The rows come from 4 hidden closed curves, with some noise, and rows from the same curve form a group. Each curve winds through 4 dimensions. The rows are also pushed far along 2 directions, which tell nothing about the answers.
(in the rows, 128 means zero)
Known rows, each followed by its group:
[138 107  97 175 138 153 129 159 144 117 101 123  69]
(3)
[124 150 139 109  98 114 151 127 147 125 121 102 116]
(2)
[156  84 109 178 133 144 152 191 154 131 166 159  55]
(0)
[113 137 120 126 135 122  94 114 100 123 131 143 179]
(0)
[137 106 135 144 152 139 104 123 112 148 126 146 133]
(1)
[121 122 105 158 123 138 119 145 134 108 110 115  96]
(0)
[140 103 137 165 172 136  81 132 103 147 127 131 144]
(2)
[106 140 132 105 108 114 114 100 115 120 121 131 150]
(2)
[137 126 145 126 133 121 129 129 137 146 143 136 125]
(0)
[ 99 164 176  54  94 110 119  72 103 145 133 114 212]
(3)
[129 136 137  92  69 120 198 142 158 119 136 110  78]
(1)
[137 130 157  76  82 114 189 132 133 139 163 124 124]
(2)
[134 139 130 151 151 136 109 130 147 140 104 117 126]
(1)
[137 111 113 169 126 140 139 167 159 114 126 114  63]
(2)
[132 133 105 179 167 141  95 143 150 121 110 126 118]
(1)
[127 120 135 161 159 149  93 131 125 123 107  96 128]
(0)
[122 113 144 140 152 146  88 121 105 135 135 125 161]
(3)
[119 119 139 104 101 118 140 120 121 128 152 146 128]
(2)
[115 182 142  96 141 100  99  80 106 131  93  94 216]
(1)
[128 161 144 132 165 125  83  98 124 152  86 108 179]
(1)
[102 143 135 118 118 131 110 111 128 110 115 104 142]
(0)
[107 167 155  42  72  90 166  84 132 134 157 151 169]
(3)
[ 98 147 136  95  89 123 132 103 128 117 124 123 141]
(3)
[126 144 104 151 177 133  83 117 114 125 109 136 177]
(2)
[134 133 113 139 130 129 136 133 133 123 100 114 107]
(3)
[132  98 119 156 115 161 142 164 152 137 137 152  69]
(3)
[137 126 118 150 172 128  99 131 112 124 133 126 162]
(1)
[136 136 114 157 173 128  98 134 128 124 128 124 155]
(1)
[124 137 145  98 105 118 161 130 136 111 150  99 127]
(3)
[146  99  92 186 152 140 107 172 111 129 130 155 110]
(0)
[137 102 117 168 132 153 130 155 144 129 108 120  65]
(1)
[117 113 120 151 152 143  93 133 121 121 147 147 143]
(0)
[113 177 135  88 106 102 139 103 145 124 126 126 160]
(2)
[127 114 124 157 137 132 106 139 134 125 126 131 105]
(2)
[121 142 127 112 114 108 119 113 115 136 130 149 156]
(0)
[145 128 109 133 124 120 169 148 151 111 131 121  83]
(3)

New rows. What belongs after each?
[131 128 134 145 132 126 118 134 137 128 113 103 111]
(2)
[133 107 124 116  73 130 203 180 179 115 205 162  55]
(0)
[122 138 150 111 141 120 105 104 113 143 143 134 180]
(0)
[146 126 138 138 149 136 123 133 119 147 108 109 136]
(3)
[151 137 138 133 194 113  92 101  93 149 107 113 196]
(3)
[128 153 134 105 135 108 130 113 124 127 144 124 174]
(1)
[136 135 131 113 103 120 151 145 118 128 134 113 138]
(0)
[107 131 130 124 101 137 142 131 156 104 134 112  96]
(0)
[129 120 133 129 106 146 143 140 140 142 120 136  97]
(3)
[126  84 106 165 134 150 112 150 111 113 133 147  91]
(2)
[132 100 134 123 106 135 152 146 118 128 143 125 100]
(2)
[139  71 105 185 138 161 123 173 119 113 132 132  61]
(2)
[129 102 125 157 136 159 112 145 131 142 131 151 107]
(3)
[138 109 132 176 168 148  93 139 131 134 104 101 112]
(0)
[122 169 161  42  64 101 188  97 141 159 138 146 150]
(3)
[132 156 129 101 124 104 147 109 127 125 105 107 142]
(3)
[138 135 115 156 189 135  82 124 111 140 117 138 180]
(2)
[105 142 144  85  60 120 190 131 184 105 159 118  73]
(0)
[154 122 130 145 186 123 109 125 109 138 127 122 160]
(3)
[137 112 106 163 190 150  79 127  81 130 111 137 181]
(2)
[140 113 116 160 134 150 134 155 137 131 106 118  84]
(3)
[120 129 139 121 115 118 119 117 127 129 133 129 129]
(2)
[127 135 140 118 106 130 143 122 140 138 107 114 106]
(1)
[126  91 102 159 114 154 153 184 160 100 187 158  65]
(0)
[150 142 147 108 145 115 138 116 118 156 122 122 160]
(3)
[139 123 100 167 147 136 137 170 165 111 150 139  91]
(1)
[147  95 124 141 107 142 193 188 171 113 183 130  48]
(3)
[139  94  89 185 137 141 124 176 142 120 144 167  69]
(0)
[117 152 125 107  86 120 166 131 176 122 134 132  90]
(1)
[110 126 115 126  95 138 141 135 144 108 130 135  94]
(3)
[138  67  99 214 174 163  83 170 124 120 131 147  73]
(2)
[123 163 125 134 165 118  86 104 123 133 102 118 183]
(2)
[128 121  83 165 134 144 139 166 162 100 143 155  83]
(2)
[136 112 142 136 147 129 109 125 113 144 142 138 146]
(2)
[124 108 128 153 138 139 120 140 154 124 149 146  92]
(0)
[131 132 165 107 129 116 111 102  98 151 116 101 166]
(2)
[117 111 107 141 131 135 109 123 111 111 118 139 116]
(1)
[111 131 118 124 119 130 112 128 113 114 144 144 156]
(0)
[135 128 136 138 162 131 101 118 124 149 132 147 156]
(1)
[148  76 112 180 150 151 129 176 140 128 162 154  73]
(2)
[137 102 112 166 143 148 118 148 116 117  99 105  92]
(1)
[143 157 135 106 155 102 123  96 110 147 101 120 176]
(3)
[113 153 161  69  82 121 147  98 127 153 130 139 158]
(3)
[136 117 110 152 128 122 123 146 131 135 130 153 103]
(0)
[124 137 142 104  92 135 152 125 138 146 119 131 118]
(3)
[108 131 126 145 136 143  97 120 127 110 111 106 131]
(0)
[139 111  99 158 123 130 131 167 119 123 144 155 109]
(0)
[131 139 174  69  81 103 169 115 129 145 152 114 138]
(2)
[115 131 146 100 101 113 133 109 122 132 142 137 140]
(2)
[128 118 138  97 112 128 140 118  94 132 141 135 155]
(2)
[138  86 124 163 145 149 108 145  99 128 121 122 112]
(2)
[106 162 166  65  96 101 138  83 141 138 148 132 166]
(0)
[125 119 118 172 176 134  60 113 109 136  92 135 144]
(0)
[108 137 137 129 144 138  86 107 105 118 113  99 179]
(0)
[121 110 103 178 170 148  65 136  96 116 122 141 159]
(0)
[121 125 144 125 115 129 143 130 164 125 142 122  89]
(0)
[123 142 158  86  86 110 171 118 168 136 156 130 103]
(0)
[157  78 115 185 181 153 106 163 107 132 133 131 110]
(1)
[129  97 102 173 130 143 127 161 160 115 145 159  58]
(0)
[114 118 110 147 130 133 104 126 119 115 121 135 118]
(2)
[116 126 141 108 113 124 117 103  92 128 114 114 152]
(2)
[129 165 154  55  72  87 171 113 113 148 153 133 181]
(0)
[144 121 113 152 145 121 105 140 100 144 122 147 148]
(0)
[123 132 136 112 106 132 149 143 132 118 148 111 131]
(0)
[112 129 135 140 140 149  80 106 102 139  89 118 159]
(3)
[133 124 103 136 100 127 150 164 121 117 135 130 112]
(0)
[ 97 167 136  72  75 109 141 102 117 109 133 111 172]
(0)
[111 137 138 118 142 120 100 103 105 110 127  97 173]
(3)
[151 100 135 145 144 143 136 155 119 140 143 125 117]
(2)
[126 126 147  79  78 117 174 119 143 141 159 155 107]
(1)
[139 146 122 145 164 128 114 133 137 135 124 124 152]
(2)
[110 133 119 128 134 127 101 109 118 113 123 133 148]
(3)
[121 112 127 137 133 136  97 117  90 124 105 117 144]
(2)
[117 117 117 136 110 130 141 144 156 117 160 160  88]
(0)
[131 125 149 147 154 125  85 115 110 143 103 103 149]
(2)
[137 125 120 139 139 127 142 141 133 112 119 100 109]
(3)
[123 110 128 170 155 150 100 138 149 120 120 116  92]
(0)
[109 144 153  64  72 106 160  92 130 140 141 148 138]
(1)
[127  93 109 175 154 159 106 165 129 111 157 143 112]
(0)
[118 149 157 103 128 132  96  88  98 162  91 122 188]
(3)
[139 119 109 145  90 129 177 174 157 114 132 121  51]
(0)
[129 140 138 105  95 130 161 127 141 139 115 117 108]
(3)
